All groups share one centre, and each spreads out both ways along 8 directions, with some noise.
Known rows, each followed by its group:
[ 19  20  11  12  16   6   4   4 -14 -27 -11   7  21  10 -11]	Kogu
[ -3   3   4  -4  10  17  -6  -8  13   3   1  11  -5 -12  23]	val
[-16 -21  -9   5   8 -11 -18  25  -4  16 -11   4 -20  -6  22]	val
[ -2   1  -2 -16  11 -11   7  10   2  -1   2  -2  -9  -7   8]	Kozas
[ -8 -38  20 -23  -5  -3  11  -9  14  19   7  -7 -15  -2   1]	Kogu
[ 16   6   2 -22 -13  11   4  11  -1  -5  -1   2  -9  -3  24]	kebos
[ -6  -4   6 -14  -1  -8  -4 -11   5  -6   0  -1   6  -1   2]	zulo
[  1   6  -7   2 -10  -9   3   1   5 -16 -18 -20   7   5 -40]	val
[ -7 -30   2  10 -15  -8 -11  -4   8   5 -14   7  17  16  -6]	zulo
[  2  20   3 -26  15   2  -9   9   2  -1   2  -4 -25 -29  34]	zulo
[ -4 -12   5   9  -8  -2 -11 -13   5  13  -2  -5   4   0  -5]	kebos
[ -6  -7  29 -14  22  15 -12  -3  -4 -20  -3   6 -12 -14  11]	Kogu
[ -9 -20  -9  10 -17 -11 -13  19 -11   6  -9  -8  -6   1 -12]	Mit
[  1  -4   2   8  -8  22  11 -14   9  -8  -3  -5  -3  19 -20]	Kozas
[ 11   4 -14   1  -7   3  18  22 -13 -23  -2  14  13  25  -5]	zulo
[ -6  -1   0  -3   2   3  -3 -16   8  -4   2   8   7   7  10]	kebos
[ -1   2   3 -18  16 -26  11  19  -6   3  11   1   0 -21   0]	Kozas
[ -4 -11   8   4   4   6   8  -1  -1   7   9  -1  -7  -4  -9]	Kozas
[  7   8  17  -5  16   8  -6 -18  -1 -12  -6   8   6  13  20]	Mit
[  0   0   0   9 -10  28 -14 -14  20 -13 -19   7   9   0  -2]	val
[-12 -20   1 -30 -34 -14 -25 -15  19   6  -8 -13  -3 -11  12]	zulo
[-14 -27  -4   9  13 -28  14   9 -15  21  14   6  -2  25  -1]	val
[-20 -14   0   1   6 -13  -3  -3   7   6  -6 -19 -14  -4 -26]	ludus
[ -5  10 -17 -10  -8 -15  15  -5   0 -13  14   2  15  13  -8]	Kozas
[-23 -16 -10  14   5 -16  15 -10 -13   5  23  -1   0  28 -23]	val
[-10   5  10  -1  27  -1 -10  -2 -14 -22  -1   6  -4   8   9]	kebos
[ 16  12  11   0  21  -2  13  -5  -6 -39 -22   8  27  41 -15]	zulo
[ -4  -3  -2  -2   2 -13   9  23 -19   5  15  -6 -12 -12 -10]	kebos
[-11   4 -11   1 -15  12  -9 -18  15   9  10   2  -2 -11   9]	ludus
[ -8   0   8  -1  24  -2  -8   6  -3  -1  -9 -11 -20  -8  -2]	Mit
[ -8  10 -11 -24  -1  -4  19 -18  17 -23  11   4  14  11  -7]	kebos
[  8   5 -12  21  -4  -4  -8   2   3  -5 -26   0  17  22 -12]	Kogu
[-20   2   8  19   1   9  -7 -27 -11 -15  18  -4   5  -1 -33]	ludus
[ 10   7  -7   9   2  11   2   7  10  11 -16  -6 -11   1   2]	zulo
[-11 -10  -9  -1   8  -4  -6  16   6  12  -3   7 -10 -13  15]	val
[  4  -1 -14  -5 -19   1  10   5   4  -2   3   2   6   8  -3]	zulo
[ 11  21   6  -5  16  12  12   6  -9 -33  -4   2   3   7 -12]	Kogu
[  0 -16  -9   9  -4  10  -5  15   3   6 -13  16  -2  15  22]	val
[-14  -5 -12  15   7   2  -9  18   0  -5   1  16   4 -15  -2]	kebos
[ 14  -2   1   4   8  -9  15  19   2   3 -11   6  12   4  -8]	Kogu
[-10   5 -15  -6  17 -18  10   4  11  -8  -8  -8   0   7 -18]	kebos
[  1  -6   6  -5   1  -2  15  -4  -1  -6   7  -1   5   8 -16]	Kogu
[ 15   0  -4  -8  -7  25   3  18  10   2 -15   2 -20  -1  22]	Mit
[  5  -1 -13  10 -10   1   4  15   6   1 -13  -2   3   1 -14]	kebos
[ 0 -2  5 -7 -4 11  1 -8 10  2  2 -4 -9 -6  1]	Mit
[ -6   5 -13  -2  -6  -5  11 -22  -1 -12   7  -5   7  41  -8]	Kozas
[ -7   0 -10 -20  -7  -9   2   0   8 -16  -6  -8  -1  10  -5]	ludus
[ -2  -5  11  -6  16  32   5  12  11   5 -15 -23 -53 -13  -5]	Mit
[  0   4   5   2   8  -1  -5  -5  -4  -4  -7 -10  -6   5  -8]	zulo
[  2  -8  -7  -9 -14  -2   2 -11  20  11 -15 -13  -2  14  -1]	ludus
[ -2  -5   0 -11   0 -20   4  -3   1   1   0  -4   7   9  -2]	ludus
[ -1   9 -14 -22   4 -10  15   3  15 -12  -5  -5   0   5  -3]	kebos
[ -5  -4  -2   6  -5  -4 -15   4  -6   5   3   9   5  -9  13]	Kozas
[  1  -6 -14   8 -14   2   1   0  13  -3 -24  -5   4  27 -11]	Kogu
[ -4  -7   0  -2 -12 -14   8  -3  -9  -4  13  -2  12   5 -18]	val
[  1  14 -19  -5 -21 -11  -6   3   7  -3   5   6  21 -17   3]	Mit
[  9   5  -1  -8  -9  18  12  -6   9 -16  -5   0   4  12  -6]	Kozas
[-12 -12   7   6 -14   9  -3 -28   4  12  26   7   7  -7  -1]	ludus
[ -6   3   7   6   3 -11 -23 -11  -9  -9 -10  -6   9   0  -7]	Mit
[ 4  3 -3 -7  4  1  9  0  0 -4 -1  0 -4 13  7]	Kozas
[-12 -17   5 -24 -20  -6 -15 -30  19   7   0  -6   1   4  18]	ludus
[  8   1   3  -6 -24  19 -16   0  13 -14 -13   6  13 -19   2]	val
[  3  -8 -12  -9  -9  -5  29   3   6   8  19  15  13  16   7]	Mit
[-13 -15   0  -7  -2 -13  15  -3   3  -8   1 -15  -2  14 -35]	ludus
[-13 -22  16  -1   3 -10 -30  -4  -5   1 -14  -1  -4  -3  10]	zulo
[ -4   7   7 -15  -2 -30   3 -13 -13 -15  20   2  27  -4 -14]	Kozas
[  2   3  -9   8 -11  -1  -4   0  -3   7  10  14  16  -2  12]	Kogu
[ -2   1  -8   0 -10  -7   4  -5   1   4   3  -8   2  10  -8]	Kogu
[ -7  14  -7  -1  -6   0  -4  -5   1 -10  12   2   9 -19  -8]	Mit
[ -7   0  -4  -3  -4  21  -3   8   0 -10  10  12  -9 -14  11]	ludus

New rows. What belongs after each?
[-20   0 -18  -3  -9 -25   1  -6  -4   0  23   3  14  -6  -9]	Kozas
[ -3   4 -23   3 -13   8  10   4  10  -3   1   3   0  12  -4]	Kozas
[ -9  19 -18   4  27   6   9   1   8  -4  -6 -10 -22   8  -3]	val
[-14 -14  -2  -2 -22 -11  -6 -11  -5   0   7 -15  -2   3 -21]	zulo
[  1   2 -12  -2  -4   3  -6  17   6   4  -9   4  -6  -9  15]	Kozas
[-28 -13 -20  12  18 -10   6  11  16  14   0   1 -10  -6 -13]	val
[-18   2 -22   0  -3 -11   0   1  20  -7 -15 -20  -5  -2 -36]	Kozas
[ -1  -4   5  -2  10   3  -4   3   0   0  -9  -5 -13   2   5]	Mit
[ 25  -8  33 -16 -14 -17  12 -16 -12  -2   7   1  30  10  -6]	val
[ 12  -3   7   8   5  11   3  12   2   1 -19  -6  -8   5 -10]	Kozas
[ 12   7   1  -5  -3  11  -6  23  -7 -22 -21  -3  -6  -2  -3]	kebos
[-15  -5  -5 -12  -9  -7  -5 -19   6   0 -10 -35 -26  17 -18]	Kogu
[ 20   8 -13 -11 -14  -7  23  17   4   3 -11 -17  -6  13 -10]	kebos
[-15   2  -3   9   5   2  -5 -15   0 -10  -4 -12  -5  11 -23]	val
[  6   5  15  -6   4   5  -8 -19  -2 -21 -19 -11   2  23  -4]	kebos
[-22 -13   0  -5   6  -1   2 -15   3   9  18  -2 -14   4   4]	Kozas
[ 14   2  15 -19  -4  18  11  -5   1 -15  -4  -5 -11  12   6]	Kogu
[ -1  -5  20   1  27   5  -8   9  -2 -18 -16   9   1  -8  -1]	Kogu
[  3   6  -6   4   3  -5  -9  -4  10   4 -24 -16  -4  10  -7]	ludus
[ -9  -4  -8 -11  29 -22  36   6   6  11  16   0  -5  10  -8]	Mit
[ -8 -11   6 -10   1   7   2  10  -6 -19   4   4  -9  -1  -2]	ludus
[-10  -1 -15  10  15  -8   3  10  -6   1 -10 -10 -17  22  -7]	val
[ -2 -10   6   5  11  -7  20 -17  12   5   4   3  17  12 -22]	val
[  0 -11   1  -2   3 -14   2   8  -5 -20 -15   6  17  22  -9]	zulo
[ -2  11  -7  11   3  10  -1  12 -13  11   8 -15 -30 -14  -5]	zulo
[ -2  -4  14   3  -7  11 -12 -19   7 -13 -12  -9   5   1 -19]	Kozas
[-18 -14   9  -2  -5  23  -9 -18  22  -2   0  -7 -13 -19 -16]	Kozas
[ -7  -5   1   3   4  -4   0  -4   5  -2  -8 -12  -4   3 -20]	Kozas
[-12 -28  -9  14   6 -16  10  11 -11  16   5   9  -1  30   1]	val
[  0   4   4  -7  17  -6  -1 -19   6   1  -8  -3  -3  22  16]	kebos
[  3 -22   3 -19 -21  -5 -16 -13  33   5 -26   8  19   4  24]	zulo
[  0  12  -2  -8  26  -9   9   5 -10 -16  -5  -3  -9  20   5]	kebos
[  0   2  -8   5  -7  -7  17  -6   2   2   9  -2  12  12 -19]	ludus
[ 34  10  -2 -12 -13   7  18  22 -11  10  -5  -7 -16  15  23]	kebos
[ -6 -30   3  -4 -13 -11 -26   6  10   7 -28   3   5   4  14]	zulo
[ -8   9 -16 -20   1 -15   5   2  10 -10  -3  -6  -2   4   1]	Kozas
[  7   5  11  -7   1  -9  15 -16  -6  -5  12  -6  12  13 -13]	val
[ -9 -10   4  -2   6  -8  -1  -3  -9   2  16  14   6   1  15]	Mit
[-11  -6   3  -8   2  11   8 -14  15  -7   0 -10 -11   0 -17]	Kozas
[ -5   2   5 -10  -5   4 -16 -15  10 -14 -13  -7   1  -1  -1]	Kozas
[ 10  -1   4 -14 -18   1   0   4   5  -2 -11 -13  -4  -3  -6]	kebos
[ -5   2  12 -10  -5  -7  -5 -16   5 -18   1  -7  16 -13 -25]	Kozas
[-12  -2 -19   3  -9   5 -14   1  15   1 -13  -5  -8  -2   0]	Kozas
[ 17 -13  21  -9  -7   5 -16   4   9   5 -20  11  11 -12  26]	val
[  7   7   0  -6   6   2   8  24 -19 -14   1   0 -10   1   1]	kebos
[  7   2  17 -21   9  -1   0  -4 -10  -4  10  11  -2   2  36]	Kozas
[-31 -16  -2 -18  14   1   7 -14  15  12  21  -6 -28 -11   4]	Kozas
[  8   0  18  -1  -9  10  -2 -22  16 -11 -12   0  23  -2 -17]	val
[-21   7 -17   3  -5   2 -18   1 -31 -13  11 -13 -30  16   8]	val
[ -8   3  -5 -12   3 -11  -6 -14  -1  -8  -2  -4  -2  19  13]	Kozas
[ 23   3  13 -10  -8   0   7   9 -20   7   1 -14 -18  13  12]	kebos
[ -6 -11  -5  10   7   5  -5   3   7   5 -11   6  -4  10   6]	val
[ -3   9 -23  -3  18 -13  14  26 -13   7   3  -5 -26  14  15]	val
[-19 -14  19   7  12  -4 -20 -17 -15   5  15   3  -4  -8   5]	kebos
[ -3  14  -7 -15   9 -11  -1  14 -15 -27   9  11   6  -5  11]	ludus
[-5  0  4  4 22 -8  0  6 -6 -2 -3  0 -3 -1 -3]	zulo
[-11 -13  -3  12 -10  14  -5 -12   6  -5   1  11   9  10  -4]	val
[ 12 -15  10   6 -14  14  25  -2  -3  -1   9   8  11  23 -15]	ludus
[  5   9 -26   9   1 -21  10  23   2  10  -9  -5   4   5 -10]	Kogu
[-13   3  -7   3  22  -7  -1   4   0 -12  -4   5   2   4  -4]	kebos
[ -5 -11  -5  -6 -24   2 -11  -6  10  14   0  -7  -7  -8   5]	zulo
[ -2  -1  16 -11   4  -2  -7 -28   2 -11  -6 -10   2  17  -2]	kebos
[  1  -2  -8  19 -15   9  -8  -3   4  -6 -16  -5   8  10 -22]	Kozas
[  1  -2   3  -5   9 -12  10  10  -7   4   9   2   0  -3   0]	Kozas
[  2  16  -4 -12  15   3   7  -4   4 -40 -20  -2   8  24 -11]	kebos
[ -4  -1 -12   6   4  -7   5   1   8   9  -3   1   3   6  -2]	kebos
[ -8  10  -2 -12  21  -7   6  -1  -1 -29  -4  -1   1  11  -6]	kebos
[ -4   7  -6  -7   0  -8  14 -13  14   0   7  -9   6  -4 -20]	Mit
[ -1   2   2 -13   1  -5  14 -12   4 -19  12  16  24  11   0]	zulo
[  0 -12  -2   5   1 -10  10   4   6  22   1  -3  -2   0  -5]	ludus
[ 11   2   5  -1   5   9 -16   8  13  -4 -34  -6  -6  -1   9]	val
[ 8 -1  2 19 -9 -7 -8 -4 -9 17 13 25 31 -6 17]	Kogu
[ 17  10  -3 -10 -19  10   6   8  25 -12 -15   4  21 -18 -12]	val
[ -2  -6 -11  -4  24 -22  16  25  -3   7  -6   0  -9  12   3]	Mit
[-14 -16   4 -15   5  18   4   1  14 -23  -8   1 -15   5  -5]	Kogu
[-10   0   6   3  24 -15  -8   1  -8  -5  -9  -7  -6   3  -7]	Mit
[ -7  -1 -23   9  -8   1   2  16  17  -7 -18  -5   2  -3 -26]	val
[ -4  -1   1 -18   6  -2  -6   7   4   0 -16 -20 -30  -2   7]	Kogu
[-14  -3 -15   8  -3 -24 -25  12  -5  11  -5   0   3 -14   8]	Kozas
[ -6 -12   0  -5 -34  -6 -16 -21  12  10   5  -1  17 -11   0]	Mit
[ -8  17 -29   8   9   4   9  11   9 -13 -15 -16 -15  12 -25]	val
[ -3 -10   4   4  11   3  11   5   0   9   2  -6 -14   1 -11]	Kozas
[  1 -13   3   7  -9  -4 -10  -5   5  25  -4  -6  -4  -3   5]	kebos
[-15 -18  -2  11  -3  -4   3 -10   4   3   7   5  10  10 -18]	val
[-16   3 -28  -3   2 -18   1  10  12  -1 -13 -15  -9   5 -14]	Kozas
[ 19  -1  32 -17 -12  12   1 -29  -9  -1   7 -10  -4  12  11]	Kogu
[  3 -42  29 -10  11   7   9   9  17   5 -16  15   2   0   4]	Kogu
[ -7   9 -21   2 -16 -10   0  -2  11 -15  -9  -8  15   2 -29]	Kozas
[ -4  -2   0 -10 -11 -11  12 -25  11   1   7 -12   9  13 -19]	kebos
[ -4   9 -11  -2  -7 -11  -1  -2  -3  -7  14  14  22  -6   5]	Mit
[ 22  21  -2 -17   8  12   7  14  12  -3 -11   4  -6 -12  27]	val
[ 13   1   2   1   5   7  10  16   0   1 -11   1  -6   4   1]	Kozas
[  5 -11  -6  -3  -5   8  17  15  -2   4   6  12  -4  15  15]	Mit
[  6   7 -12  -3 -16  11  -2  12   9 -12 -11   2   3  -6   0]	val
[-19 -18 -13  22 -10  -5 -14   6  13  20   0   6   9 -25 -17]	kebos
[  0  -2  16 -13   3  13  -5 -28   2 -13  -4  -3  -5  24  14]	Kozas
[ 20  13  14  14   5   8  -6  -3 -12 -13  -8  15  25   7   6]	Kogu
[  4 -20   0   5 -25   1   0  -3  -6   1   1   9  14  25   4]	Mit
[ -3  -5   3  -5 -16   5  -7 -12  -3  -5   2  -5  -1   4  -1]	zulo
[  8   5  17 -18  -4   3 -10 -28 -13 -17   9  13  14  20  34]	Kozas
[ 10   3   0  10  -5   0  -1   7  -4  -6 -13  -2   8   7 -12]	Kozas
[  3  -1   0   4  13  -7  11  12 -11 -21  -5  14  17  21  -6]	zulo
[  4  -7   2  -1  -9 -17  10   3  -7  -3  -2  -6  12  14 -22]	val
[-20 -14  -8  26   6 -11  -6 -19  12  20   2   2  14   6 -15]	kebos
